All rows are made from the same 8 directions, up to rounding. Whole rows:
In the rows, zero is written as 128.
[[138 113 165 147 101 141 111 129 181 108 143 138 133 160 149 111]
 [ 85  43 172 146 136  86  72 117 127 109 107 148  67 141 108 126]
 [186  65 105 147 142 117 156  76 114 138  35 152 127 140 144 186]
 [133  91 144 148 121 102 115 105 115  86 107 147  98 154 104 145]
 [141 134  58  88 140 130 102 148 138  88 174 111 218 162 154 105]
 [139 159 110 138 138 157 168 134 116 157 146 133 143 109 136 126]
 [131 131 105 149 154 121 137 174  94 161 167 159 164 128 131 116]
 [113 174 116  81 125 135 102 147 119 131 153 111 150 129 105 118]
 [135 158 138 133 109  86 143 121  92  85 108 117  96 125  88 151]
 [151 106 123  82 129 155 115  91 165 178  51 110 140 121 156 157]
 [119 203 156 121  93 110 147 141 126 103 137  92 101 105 104 124]
 [108 105 143 169 135 121 148 149 156 142 148 123 118 103 172 100]]

Rows cut short, each followed by the rest of it:
[ 73 122 154 152 127 106 131 122 115  85 155]	[113  60 102 104 107]
[ 99 126 151 120 129  97 119 142 130 155 101]	[104  95  92 132 127]
[100 111 138 102 156 143 106 142 126 224 103]	[132 118  92 134 129]
[143 163  94 108 139 132 124 147  83 131 155]	[146 166 145  96 135]
[ 69 105 106 138 167 128 138 116  85 117 159]	[123  81  90 107 111]
[152  86  84 121 150 123 121 111 113 117 108]	[143 161 152 137 146]
[116  69 144 178 140 184 135 105 168 126 168]	[164 115 144 159 100]
[ 91 101 127 102 136 140  81 112 132 102 150]	[127 114 144 108 112]
[122 128  99 122 142 100 138 148 124 132 126]	[103 148 105 155 120]
[121 113  72 121 172 183 135 131 117 163 176]	[148 175 127 148 108]
[171 153 119 154 121 151 169 121 114 128 134]	[153 146 143 124 144]
[105 114 134  80 133 170  69 121 154 152 141]	[132 141 147 120 114]
[ 84 117 119 111 144 134 116 106 109 109 140]	[113  91 110 103 120]
[151 127 110 156 126 114 179 117 134 110 108]	[110 130 110 161 137]
[177 128 136 163 116 104 148 139 110 127 108]	[162 144 154 124 153]
[121 151 147 120  91 150 143  89 185  71 128]	[ 79 102 121 146 115]
[115 148 119 143 141 138 139 160 114 144 177]	[139 143 119 129 105]
[156 142 115 129 130  98 154 140 108 155  86]	[121 141 110 138 153]
[117 115 151 169 128 149 140 108 111 102 158]	[162  86 141  97 124]
[118 124 127 114 120 142 128 109 164 112 123]	[ 97 124 119 152 118]
[ 81 138 161  91 128 110  92 172 168 201 113]	[ 86 121  80 160 102]
[151 107 159 190 114 169 153 116 162 118 159]	[170 123 157 148 115]
[145  83  86 132 159 120 136  96  80 120  95]	[152 128 138 111 161]
[113 152 142 111 117 169 129  88 125 110 135]	[123  89 126  90 132]
[133 128 154 150 102  79 105 160 134  78 149]	[136 134 161 121 116]
[129 120  89 135 148 139 159 111 115 116 134]	[120 134 113 141 128]
[122 133 130  82 101 105 120 107 192 105  72]	[ 48 125 102 174 128]
[105 116 158 145 112 129 118 133 171 105 152]	[115 112 129 150  99]
[117 144 157  99 118 252 112  72 172 158 155]	[147 109 145 107 118]
[117 108 157 164 145 118 124 159  99 181 136]	[174 108 122 113 128]
[102  99 105 167 155  83 140 174 115 117 169]	[126 142 110 161  96]
[122  61 131 150 126 130 118  91 169  74 123]	[125 113 149 158 118]
[167 158  66 101 144 135 129 136  73 119 147]	[152 191 162  96 148]
[120 143 121 102 134 106  96 156 100 137 137]	[134 144 137 101 129]
[145 132  77 125 159 121 123 160  72 137 163]	[164 183 151 110 131]
[123 123  76 113 167 118 155 113  70 150  99]	[120 122  92 116 153]
[152 149 142 113 106 114 104 138 123 118 119]	[139 144 159 103 142]
[105 118 159 118 118 121  83 154 159 134 148]	[127 132 141 134 103]
[127 123 112  90 119 111  77 107 104  57 133]	[131 134 177  77 139]
[124 116 197 228 115 147 165 142 136 132 177]	[185  77 133 125 107]
[ 79 133 127 120 141 125 144 124 133 140 128]	[ 84  88  70 142 110]
[101 135  98 125 145 178 143  95 111  92 180]	[127 113 124 106 111]
[111 157 111  67 138 157  86 141 121 162 148]	[123 158 132 107 120]
[159 167 124 138 113 110 140 157 112 116 144]	[139 160 147 119 133]
[125 202 133  84 107 118 110 126  71  98 135]	[124 110 140  41 150]
[133  98 104 127 145 159 128 137 176 161 141]	[124 177 127 192 105]
[158 146 121 127 123 112 123 166 126 147 134]	[142 177 146 138 130]
[135 140  99  83 122  98 114 111 116  91  94]	[ 92 138 130 115 147]
[153 109 156 183 112 101 161 139 155 127 107]	[133 120 124 168 130]
[127  87 100 154 151  85 109 150  83  87 159]	[163 148 161 111 124]
[103 127 109 133 134 142 164  85 129  84 133]	[ 92  89  96 133 122]
[174 129 117 138 130 118 145 149 128 169 100]	[144 172 135 155 146]
[140 169 117 140 136 176 179 124 116 168 145]	[136 131 102 130 130]
[148 180 167 115  85 141 131 130 169 130 117]	[109 129 133 131 129]
[ 97 100 143 130 128 134 111 111 149 105 138]	[118  99 126 131 112]
[121 121 150 123 115 136 128  84 130 106  97]	[120  79 125 103 146]
[164 135 140 173 112 144 142 150 145 116 169]	[168 163 168 142 116]
[ 81 110 165 138 136 154 128 115 146 163 128]	[122  70  90 131 112]
[121 140 168 135 105 128 108 135 140 114 144]	[138 109 145 107 120]
[153 124 195 149  99 109 113 128 126 151  81]	[164  92 150  96 159]
